There are 7 hidden switches. A switch that is on adds its own fixed numbers to the row, and there is some noise. The rows also spread widely along 11 directions, which tell nothing about the answers.
Some rows, each with its switches (1 for on, 0 for off) after it:
[  7  -3  13 -11  18  22  -8  29  13   6  14 -17   7   4  -8  -5   3  -2
 -13  -2 -12 -11   2   2 -14 -12  -2   5   1   8 -22 -18  -3 -21  -5 -28
   6] => 0 1 0 0 1 1 1
[-11 -16  18  -1  30   4 -46  35  21 -11  27 -13  50   0 -15   4   2  11
 -21  17  -8  10  19   5 -28 -23  25  14 -28  27 -41 -10   1   3 -21 -16
   6] => 0 1 1 1 1 1 1
[ 22  -9  31  -4  11 -12  29   7  52  18   5  30   9  52 -10 -22 -34 -28
  -2   4 -58 -31  -2  25  18  43 -38 -46  32 -12  44 -32   5  14  -4 -17
   3] => 0 0 0 1 1 0 0
[  0   2  31  11 -14 -10  32  -4  -7 -17  -1  31 -25  -4 -23  -7   2 -11
   0 -13 -17 -54  12  -5  -3 -23  -4 -22  -3  -5  -5  -3  27 -12  32 -51
 -10] => 1 1 0 0 1 0 0
[-12   4  -1   9 -10 -18  25   3  17 -11  20  15   6  20 -19 -24   9   9
  -2  -3 -23 -23   5  -4   4  -2  29  25 -18  23 -19   5   5  -1  14 -62
  44] => 1 0 1 1 1 1 0
[ -7 -10  -1   7  -2 -11 -22  17  -6 -16  15  10  16 -24 -13   1  23  14
  -6  17   8  -5  20 -27 -19 -32  43  10 -26   6 -42  11  16  11  -4 -34
   3] => 0 0 1 1 1 0 1
[ 36 -15  42 -23   4 -28 -30 -16  -1 -25  -7  20  26   4 -19  31   1 -23
 -25  12  -4   0  43  12  -6   2  17 -10 -25  13  -6 -11  11  18  -1 -44
 -20] => 0 1 0 1 1 1 0
[ 70 -44  19  36 -14 -37  12 -32  28 -34  21  24  23 -27  -3  14   7 -31
 -19 -12  -8 -36  43 -15   7   0  26 -13 -30 -52 -52  34  34  26  52 -70
 -26] => 1 1 1 1 1 0 0
[ 12   0   9  -1  -4 -39  -6  -2   6 -14 -15  24   7  -2 -31   4  22   5
  -8  26 -22 -24  21  -6  -5  -4  32  -6  -3  18 -20  -7   7  10   7 -54
  31] => 0 1 1 1 1 1 0
[-24  16 -17 -59  -4  -6  -2  48 -36  19  11   8 -14  30  -3  -8  41  30
  23  28  -5   7   7   6  -9  -1  35   5   5  32  19 -21 -12  -6 -31 -43
  38] => 0 1 1 0 1 0 1
[ 42  -9  26  -2 -19 -10  21 -36  23 -29  -5  10   1 -19 -20  23 -26 -25
 -22 -18 -32  -9  31  18  12  17  12   6  -3   1 -36  -4   3  -4  27 -44
   2] => 0 1 1 1 0 0 1
[-71  22  -3 -21 -34  36  63  14 -26 -20  49  11 -45 -13 -14 -22   2  26
   4 -38   4 -41  13 -13 -10 -72  54  30 -18  37 -35   2   7 -44   6 -64
 -17] => 1 0 1 1 1 0 1
[  5   6  10  -4  28 -12 -62  34  17 -25 -20 -21  42  -8 -12  18   7  24
 -28  28 -16  45  15   8 -30  -7  -1  30 -34  49 -47  -3  -2   5 -13  -8
  47] => 0 1 1 1 1 0 1
[ 16  -3   9   8   3 -14   7   1  26 -20  -2   1   5   5 -11   4  -5   4
 -17  -3 -26   0  19   9  -5   8   8  19 -18  19 -35  13   7   0  20 -46
  29] => 1 1 1 0 1 0 1
[ 35 -17   6   8  -5 -23  -5  -5 -11  10 -26   6  12   1   7  -9  51 -10
  19  17 -22  -2  -9   7  -6   9  20  19 -44  10  -9  27   2  -8  16 -53
  42] => 1 0 1 1 1 1 0
[ -4   0   8   7  20   4 -22  14  29  -1 -19 -15  36  17   3  -1 -12  10
 -12   6 -35  44  -1  34  -9  18  -2  36 -28  47 -20   7 -30  -7 -17  11
  49] => 1 0 1 1 0 0 0
[-22   0  13   5  11  21 -21   9  11 -14 -13 -20  13  -8  20  10 -11  10
 -10  -3 -22  22   0  49 -13 -20  13  43 -34  54 -33  24 -24 -22 -11  14
   4] => 0 1 1 1 0 0 0
[ 28  -6   0  14 -28 -32  12   2 -21 -21   8  25  -9 -14 -24  -8  37  -3
  18   0  11 -23   0 -29  -3  -2  24  -2 -17 -24 -21  12  17  14  31 -53
  41] => 0 0 0 1 0 0 1
[ 27  -4   5 -50  45   7 -36  55  22 -13  40 -24  52  40  -3  -1 -18   9
 -23 -10 -10  57  14  18  -4  15 -35  27 -45  22  -5 -23   9   0  -7 -13
  37] => 1 1 1 1 0 0 0
[ 28  -4  40   0 -11 -11  25  -7  -3 -12 -15  16 -23   2  18   0  -4 -19
  14  -6 -20 -25  -3  35   0  -5 -13  -1 -16  -1   5  23  13 -14  25 -37
 -10] => 0 1 0 1 0 0 1
[ -1  13  35   0  -2 -44   9   5 -16 -57  14  35 -21   6 -25 -13   4  -4
  -5 -11  17 -36   6  -6 -14 -44 -26   4 -44  11  -8  12  59   6  55 -68
  15] => 0 1 0 1 0 1 0
[  0 -11  15 -15  34  12  -4  49  17  20   4   1  -1  19  10 -16  -5   9
  -3  20 -34 -14 -20  15 -10 -11 -35 -17  27  -2  14 -18   9 -17 -23  -7
  -5] => 0 0 0 1 0 1 0
[-10 -25  16  44  -9 -38   9 -11  17 -20  29  36  17  10  21 -10  10  -8
  12  12   0 -38  19  14   0 -18  45   7 -42  -5 -17  45  21  36  23 -34
 -17] => 0 1 1 1 1 0 0
[  7 -37  23  32  -7 -31 -11 -20  10  12 -10  29  36   0 -19   4  19 -15
   7  33 -31 -29  25  -2  -5   2  60 -19 -13  -1 -11  15  -5  21 -14 -35
  -5] => 1 0 1 1 1 1 0
[-11 -13  23  53 -26  -3  40 -40  25  -2  16  12   1   9 -21 -39   2 -20
  25 -10 -33 -49 -11   4   3   1  33  14 -31   8 -28  19  -4  -3  34 -47
  28] => 0 0 1 0 1 1 1

New rows, each followed by its switches (1 for on, 0 for off):
[-10   4  12  -2  -6   1  -8   8 -28 -12   2   7  -3 -13 -16   1  31   8
   9  -4   4 -11   8 -12 -19 -38  28   8 -47  20 -29  10  10 -17  11 -36
   6] => 1 1 1 0 1 0 0
[ 23  -8  22 -17 -13 -26   7   3  -8   1  -8  34  -1   7 -15   4  14 -12
  -2  16 -18 -33  20   1   3   9  14 -35  13 -11  20 -14   9  12   0 -43
  -3] => 0 1 0 1 1 0 0
[-49   7  -4  52 -24 -15  12 -13  16   8 -15  21   5  -4 -38 -21  14  19
  13  25 -36 -37  -1 -11  -9  -1  60 -10   9  27 -21  -6 -25   6 -11  -6
  39] => 0 0 1 0 1 0 0
[  9   5  10  -3   1 -26  -6  10  15 -14  -9  13   9   8 -12  -3   4   3
  -7   9 -21  -7   7  11  -6   0   2   2 -16  21  -9  -1   8   6  16 -36
  30] => 0 1 1 1 1 0 0
[ -2  16  18  12  -8  17  37 -17  42   0 -28  -1 -15  15 -15  -9 -33 -12
 -18 -10 -65 -16  -1  43   5  35 -16   9  30  38  -9 -15 -29 -24  11 -19
  40] => 0 1 0 0 1 0 1
[  7 -17  22   8  13 -40 -18  17  14   0  27  25  34  27 -23 -17   8  -4
   2  23 -13 -27  15  -7  -7   1  20 -24 -20  -2   0 -11  19  30   4 -44
  21] => 0 1 1 1 1 1 0
[  1   3  32 -45   6   6 -36  32 -53  10 -22   1  -4 -15 -26   9  32   7
  12  27  -2   3   1  -7 -26 -32   8 -22  -7  24   6 -32   3 -26 -37 -28
   1] => 0 0 0 1 0 1 1
[  1 -12  17  -5  17 -24  -7  24  14  17 -12  23   8  32  10  -3  -4  -2
   7  32 -36  -2   2  24   0  23  -8 -28  23  -1  31  -6  -3  17 -23   2
   2] => 0 0 0 1 0 0 0
[ 40 -16   6  26   5  29 -18 -21  39 -29  -4 -36  39 -41 -14  32 -11  -9
 -44 -13 -22  10  20   7  -4  -2  21  42   0   9 -77   5 -28 -21  12  -5
  14] => 0 1 0 1 0 1 0
[ 29 -37   1  43  -5 -14   0 -18  31   9  -6   8  23 -28   4  10  24 -11
  -7  24 -32 -34  13  -9   2  -3  53  -3   4 -23 -42  22  -3   5   2 -31
 -11] => 0 0 1 1 1 1 0
[  1  14  -8 -30  -9  -2  -4  27 -24  16 -21  -4  -3   5 -30 -11  44  17
  13  27 -23  -2 -15  -9 -12  -2  25  14   1  32  -6 -23 -19 -28 -15 -51
  64] => 0 0 1 1 1 1 1
[-11   0 -16 -42  -5   6  26  37 -24  22  32  13  -4  35  15 -26  36  17
  31  -2  -1  -4  -6   0   5  -4  31  18 -21   3  22  -5  -1 -13 -11 -50
  19] => 1 0 1 1 1 0 0
[-17 -13  24  34 -33 -29  60 -33  16  -9  47  53  -4  17 -36 -41   1 -18
  18 -10 -16 -85   9 -17  16 -18  44 -22 -14 -21  -4  -2  29  12  36 -72
  -3] => 0 0 1 1 1 1 0
[ 26   1   9 -36  -5  44 -24   6 -41 -17  -4 -25  -3 -48 -20  27  25   1
 -18 -17  23  19   9 -27 -28 -40   8  17 -33  11 -45 -17   0 -35  -4 -26
 -10] => 0 0 0 0 1 0 1
[  9  -8  20 -16  -5 -20   3   9 -26  -4 -15  28 -18  -4  13   5  24  -5
   3  21  -4 -23   6   5  -9 -23   1 -23  -5  -3  17   8  26   1  -2 -36
 -30] => 0 0 0 1 1 0 0
[-12  -3  -5  32  -6  -2   8   4  12   5   2   1  12   1  -3 -27  12   6
  26   4 -21  -8 -22   7  -9   1  29  23 -25  11 -28  19 -14  -4   7 -13
  50] => 0 0 1 1 0 0 1
[ 31  -5   2 -61  12   3  -7  -2   6   2   6 -14  19  28  -1  21  -7  -1
 -17  -8 -17  46  27  21  12  27  11  36 -19  24   1 -16 -16 -11 -17 -39
  15] => 1 0 1 0 0 1 0
[  8 -12 -13  -6  10 -40 -10  30   7 -30  38  20  24  16   8   6  14  22
  -6   9  14  15  32  -4  -2  -4  32  27 -30  -1 -23  22  28  32  12 -46
  21] => 1 1 1 1 0 0 0
[  8   3   0 -23   1  15   5  15  -9 -31  16  -3 -10 -14  10  11  -1  13
 -18 -20   7  12   6  -3  -3 -32  -8  28 -13  11 -22   4  13 -16  11 -23
 -13] => 0 0 0 1 0 0 0
[ -4  -7  52  56  16 -37 -20   6  33  29 -51  27  30  19 -43 -33   4 -17
  28  41 -73 -32 -32  13 -17  21 -19 -43 -10  16  14 -13  -8   3  -4  -7
  62] => 1 0 1 1 0 1 0
[ 14 -30 -22  24  26  -7 -31  50  25  15  11 -14  38 -22  -4  -1  41  28
 -10  42 -23   1   1 -29 -20 -12  44  15   9 -14 -57  12   0   2 -24 -30
  30] => 1 0 1 1 1 1 1
[-12   9  35  32 -26   9  18 -28   4  -8 -16   7   9  -3 -41 -23   2 -14
  21 -18 -34 -18  -3   4 -13 -10  26   6 -43  31 -31   1 -18 -23  17 -32
  41] => 1 0 1 1 1 0 1
[ 43  -1  42 -15 -13 -43 -13 -20 -18 -30 -12  21   7   9 -22   2  22 -24
   4   4  -2  -7  18   8  -8  -6   6  12 -63  22  -8   7  23   4  39 -80
  37] => 0 1 1 1 1 1 1
[ 16  13  -4 -11  -4   8   3  14   2  -6   3  -1   2 -16 -46 -11  11   7
  -8  -8 -17 -16  -2 -29  -5  -3  -4 -11  -1   5 -30 -40   0 -19  18 -35
  46] => 0 1 1 0 1 0 0
[  8  -6  31   1  14   4 -17  -9  14 -20   2   5  18 -15 -27   0 -16 -12
 -20  -8 -13  -6   8  -7 -12 -25 -16 -16 -36  10 -26 -18  23  -5  13 -15
 -14] => 0 0 1 0 1 0 0
[-18  -2  -2 -21 -15 -24  -1  13 -39  -8   4  24 -21 -12  24  12  34  21
  16  20   9 -15  14  15  -8 -43  48  17 -21  16  -6  38  13  -2  -8 -43
 -20] => 0 1 1 1 0 0 0
[-50  19 -18   0 -26 -46  15   8 -17 -19  12  35 -26  13 -19 -11  37  36
   9  30   0 -33  27  -9  -9 -19  73  29   2  45 -18  21   6  14   2 -74
  44] => 0 1 1 0 1 1 1
[-22   2  29  53  15 -36 -51  24   6 -29 -41  19  15 -22 -39  -1  16  18
  -9  43 -11 -15  -4 -20 -42 -37  -5 -26 -19  31 -28   7  21  21   1   6
  26] => 0 0 0 1 1 0 0
[-15  -3  26  24  11 -48   0   7  26 -15   1  34   5  43 -21 -20  -4  -2
  -1  20 -21 -12  14  11 -10  10   0   2 -19  26   6   9  22  28   9 -48
  35] => 1 0 0 0 1 1 1
[-15  -4   1  -1  -6 -36  -5 -18   9 -24  28  30  21  26 -19   0  -6   7
  -9   5   9   3  34   0   0  -4  42  15 -38  27  -9   6  12  36   3 -32
   6] => 0 0 1 0 1 0 0
[ 65  -5   7  -9  -7  -7 -45 -17 -16 -25 -14 -20  37 -22 -41  25  38 -11
 -18  -1  14  23  18 -29 -17  13  21  28 -46   9 -46 -17 -14  -4  23 -36
  59] => 0 1 0 0 1 1 0
[-17  16 -19 -16 -32   2  30   5 -16 -13  34   9   3   8 -33 -15  19  14
  10 -15  -3  -4  19 -21  -3  -4  62  36 -25  24 -29  -6 -16  -8   6 -63
  54] => 1 0 1 1 1 0 1
[ 22 -10  -2  13  23 -14 -48   9  14 -19   6 -14  48  -7 -14   6   9  12
  -9   9   4  33   9  -3 -15   8  10  23 -45  13 -39   4  -4  14   8   0
  45] => 0 1 1 0 0 0 0
[  4  -6   0 -75   8   8 -12   8 -13 -14  40   0  22  34  14  29 -17  -1
 -19  -8  14  49  42  30   7  10  18  29 -17  24  19 -12  -6   7 -31 -19
 -25] => 0 0 0 1 0 0 0
[-30   4  49   9  -6   5 -17   2 -22 -15   8  22  12  -4 -40 -14   4  -7
   9  -5   8 -26   1  -8 -25 -53   7 -22 -56  24  -2 -15  19  -3   1  -7
 -10] => 0 0 0 1 1 0 0
[ 13  -8  12  -5   0 -33 -16   1  16 -27   0  15  15  -9 -32  12   6   2
 -23  19 -13 -10  32   0  -9  -6  30   6  -8  21 -34  -3   9  16   7 -61
  22] => 0 1 1 1 1 1 1
[  6  11   2   3   3  32  -1  24 -12  -5  -8 -11 -12 -26 -17 -13  23   9
   1  -8  -7 -11 -23 -29 -19 -31 -17  -2  -9   6 -23 -15   4 -33  12  -6
  14] => 0 0 0 0 1 0 0
[-38   7 -10 -16   3   9   6  20   3 -18  28   2   8   9   2  -3  -6  29
  -9 -10  -2  15  14  11  -8 -24  36  38 -22  38 -26  10  -6 -10 -17 -19
   7] => 1 0 1 1 0 0 0
[-16  -9  24  25 -13 -15  13 -43  -2 -22 -20  12 -22  -3  31  12   4 -14
   1   5 -14 -20  12  49  -3 -21  33  40 -29  34 -16  56  -4  -6  17 -29
 -22] => 0 1 0 0 0 1 0
[ 20  -6 -14 -39  -9  23  17   3 -26 -31  35 -12 -13 -29  27  20  23   8
 -17 -29  24  10  22  -6  -5 -50  29  54 -45   8 -47  24  21 -22  17 -61
 -32] => 0 0 1 1 1 0 1
[-54  30   4  29 -11  -9  20   9  27 -45  -3  17 -17  -1 -40 -11 -25  31
 -29  -4 -27  -8  18   0 -14 -23  20  35   9  69 -51  10  -4  -3   9 -29
  49] => 1 0 0 1 1 0 1
[ -4  -4  23  21  -4  -7 -21  12  -6  21   1   7  36   6 -51 -31  36  -4
  32  23 -22 -26 -20 -21 -22  -5  33 -19 -36  10 -10 -30 -12  -5 -11 -27
  64] => 0 0 1 1 1 1 1
[  49   -4    1    2  -23  -32   24  -26  -13  -45   28   23  -13  -26
  -38  -10   30  -12   -8  -19   18  -41   20  -57   -1  -20   17    3
  -33  -27  -45   -3   49   12   62 -100   26] => 0 0 1 0 1 1 1
[ 14   1  18 -12 -17 -39  12 -14  -6 -11 -19  24  -8  24   6  10   5  -9
  11  11 -15  -3  20  38   4  23  26  14  -7  24  11  22  -6  17   7 -41
  21] => 0 1 0 1 0 0 1
[-16 -16  15  12  11  31  -6  16   6  22  12 -22  20  22  26 -18   8  -5
  28   4 -18   3 -27  35 -12  -5  16  34 -36  19  -2  18 -28 -23 -18   5
  14] => 0 0 0 1 0 1 1
[  0   5   2 -28 -15  19  35   2 -14 -11   8   8 -28   3  13   0   4   1
  -6 -19  -7 -14   6  14   5 -21   9  16  -3  17  -3   7   6 -25   7 -40
 -16] => 0 0 0 1 1 0 0
[-27 -21  -7  -9  19  15 -43  19  11  23  16 -17  48  17  17   9   7  16
  -4  28  -9  38  13  22 -11   2  53  20 -20  34  -5   5 -33  13 -60  27
 -10] => 0 0 1 0 1 0 0
[ 28   9  -2 -19  -9 -18  21  13 -23 -22  20  22 -31 -37 -58 -12  27  11
  -8  -1  -3 -44   7 -66  -5 -30   4 -35  20 -28 -31 -38  42 -16  29 -83
  25] => 0 0 1 0 0 1 1
[-29   5  -3  13  37 -59 -41  83  18  11  15  14  31  72  -3 -44  34  38
  24  60 -13   5 -20  10 -23  16  -2  13 -17  33  21   8   7  44 -10 -25
 101] => 0 1 0 1 1 1 1
[ -5   2  24 -28  -8  15 -14 -15 -11 -14  21 -11  18   3 -19  11   3  -3
  -7 -14   6   7  27  16 -14 -22  39  35 -51  46 -26  -4 -13 -17  -7 -41
   7] => 0 1 1 0 1 1 1
[ 25 -20  34  69 -12 -15  20 -30  56  -9   1  19  24 -31 -68 -18 -23 -27
  -9   4 -52 -63   5 -27   2   7  17 -38  18 -27 -51 -26   2   4  20 -34
  29] => 0 0 1 1 0 1 1
[ -9  -6  27  57  29  13  -9  24  46 -31   2 -13  10 -27 -16 -10 -24   7
 -24   1 -32 -25 -11   9 -25 -35 -19   7   2  17 -57   8  11 -16  19  -5
   9] => 0 1 0 1 0 1 1
[-28 -13   3  16 -11   0   2  -7   3  -1  22   9  11  -1  -3  -4  10   7
   4   1  -5 -24  12  10  -6 -20  53  10 -24  15 -23  14  -8   2  -6 -15
 -10] => 0 1 1 0 1 0 0
[-20   3 -14 -27 -26  37  13  28 -40  36  35 -10  15  25 -14 -23  47  13
  43  -6   3   4  -7 -11 -10  12  66  27 -22  13   9 -23 -50 -25 -32 -29
  54] => 1 0 0 1 1 0 1
[ 12  -5  -2   3  14 -26 -19  15  18 -16 -43   3   5 -20   4  21   6  15
 -28  25 -34  22  13  11 -14  -9   0  22  -1  35 -37  24   9   1   1 -26
  20] => 1 0 1 1 1 0 0
[ 33  -9   5 -45  10  37 -20  19  -2   2   6 -30  19  -3  18  26   7  -6
 -20  -8  -8  33  17  25  -5   3   7  35 -13  17 -24  -9 -25 -24 -17 -16
  -7] => 0 1 0 1 1 0 1
[ 24 -14   0  10 -39   4  36 -28  -6 -24  39  12   4 -38 -49  -2  19 -11
  -9 -30  -6 -57  31 -41   5 -20  63   9 -13 -18 -60 -12   1 -19  37 -87
  15] => 1 1 1 1 1 1 0
[ 24   3  15 -23   0 -46   2  -5 -14 -13 -13  23 -11  29  12  -6  19  -9
  18   8  -2   6   7  12  -2   6  -8  11 -50  17  16  19  34  20  25 -64
  27] => 0 0 1 0 1 0 1
[-15 -15  -7 -25  13 -10   1  37 -12  -3  41  10 -11  -5   0  -4  20  24
  -3  13   8 -15  16 -19 -12 -34  32   2   2  -7 -16   3  29  -3 -14 -56
 -17] => 1 0 1 0 0 1 1
[ 28  -9 -27 -54   9  19  11  19  27 -13  42 -18  24  18  21  18 -13   8
 -35 -19  -5  32  33  22  18  19  19  48  -3  11 -25  -7 -11  -8  -4 -35
   0] => 0 1 1 1 1 0 0
[ 32 -15 -14  -4  -5 -37 -35  19 -31  -6  14  11  36   3 -15 -12  52  10
  29  21  19  15  -3 -34 -13   9  31   2 -53 -15  -7   2   8  20   7 -31
  57] => 0 0 1 1 0 0 0
[  2  -4  -1  -5 -16  23  19   3 -19 -13  28  -2 -11 -23   1  -1  10   5
   8 -21  10 -11   2 -11  -8 -27  29  19 -14  -2 -27   5  -3 -20   4 -30
  -3] => 0 0 0 1 0 0 1
[ 12  -9  38  49   6   1  -7 -36  41 -18 -10   0  31 -15 -38 -11 -33 -22
 -10 -18 -32  -9  -4   5  -6   4 -11  -8 -36   8 -35  -9   3  -1  24   9
  16] => 0 0 1 0 0 0 0
[-12  12  31 -39   1  15 -32  45 -68  12 -10   8  -5   1 -20 -15  50   8
  38  13  19   2 -22 -15 -40 -48  -4 -16 -53  21  21 -23  12 -24 -16 -20
  21] => 0 0 0 1 1 0 1
[-37  11  -2  13  -4   6  22  25  17   2  24   7   1  20 -23 -35  -1  16
  13  -3 -25 -19 -12  -1 -11 -10  19  14  -6  21 -18 -10  -6 -10  -2 -26
  43] => 0 0 1 1 1 0 1
[ 11 -22  12 -14  10   5 -55  30 -11  -5  12  -2  42 -42 -33  26  29   9
 -16  22   9  -4  27 -34 -24 -38  39 -32 -15  -7 -43 -24   7   3 -27  -9
 -25] => 0 1 1 1 1 0 0
[  9 -20 -11  20  -9 -17 -46  -3 -20 -26  12  -1  50 -22  -5  11  49  13
   3  14  27  25  17 -21 -22 -22  66  42 -77  13 -53  34  -6  19   3 -14
  29] => 0 0 1 1 1 0 0
[ -4  33   0 -66   8 -14 -24  34 -26   3 -62   2 -22   3  -4  16  25  26
 -10  36 -30  33   0  21 -16  -7 -21   7   6  69  14 -19  -8 -23 -30 -27
  41] => 0 0 1 1 1 0 0
[ 31 -25  -3   9 -18   5  35 -14   7  17   0  10 -14  -1  19   3  17 -14
  14  -3 -25 -17   7   7  12  28  32   7  22 -33  -6  17 -11  -8   3 -39
   0] => 1 0 0 0 0 0 1
[-31   3 -16  -7 -20  15  13  10 -29  10   2  -4 -25  -4  30   2  41  22
  19   8   7 -18  -2  17  -7 -25  54  34  -6  26 -14  31 -20 -26  -9 -19
  -3] => 0 1 0 0 1 0 0
[-31  -4  36 -10  19   3   2  30 -12   8 -11  18 -21  15  38 -13   9   0
   7  19 -15 -33 -19  38 -18 -54 -19  -6 -24  28  26  23  27 -25 -11 -25
 -49] => 0 0 0 1 1 1 0
[ -4  11  13 -39   3 -15  27  17 -16 -37  41  16 -29  22  -1 -14   6   6
  -8 -24  12 -16  19   3  -8 -40  -6  28 -47  26 -12  13  50 -14  36 -95
   4] => 1 1 1 0 1 1 1
[-17   7  28 -14  -2  37  31   7  13  18  -1   0 -15  18   0 -15 -24 -11
   4  -9 -39 -23 -11  34   1  -3  -9   1  14  26  12 -18 -18 -31 -18 -10
 -10] => 0 0 0 1 1 0 1
[  8 -15 -15  22   1 -29 -21  21   5 -14  41   8  51   1 -40  -6  33  22
   7  12   9 -10  19 -37 -12   0  66  17 -27 -12 -41  -1  -1  21   4 -42
  63] => 1 1 1 1 0 1 0
[ 16  -5   4 -16  -8   8 -11   7 -29  13  29  -1  22  11 -37 -17  38  -5
  19  -3  12 -15   0 -36  -9   4  29   0 -30  -8   6 -35  -6  -6  -1 -33
  41] => 0 0 0 0 1 1 0
[ -3 -20  31  17  -1 -35  14  -8  10 -38  32  38   5  -9  -5   4 -16  -7
 -12 -10   3 -41  35   3   0 -40  17 -17 -32 -17 -24  26  48  20  29 -52
 -41] => 1 1 1 1 0 0 0
[  7  12  16 -15  13 -34   4  15   1 -32 -21  15 -17  13  15   1   1   9
  -7  -1  -9  12   5  29  -5  -9 -33  25 -39  34  -8  28  29  -8  32 -48
  17] => 1 1 1 0 0 0 0
[ 10 -17  -1 -10  14 -61  32  25  25  -7  31  51 -10  53  22 -28   1  -1
   4  14 -14 -26  13   1  12  12 -13 -21  -4 -23  32  19  59  39  27 -67
  -1] => 1 0 1 0 1 0 0
[ 12  13  47 -30  -6  10  29 -40   7 -28  -6   6  -6  22 -20  -3 -39 -30
 -16 -41 -32   0  16  40   6  -6 -27  27 -50  48  -1 -10   7 -35  30 -56
   8] => 1 0 1 1 0 1 0
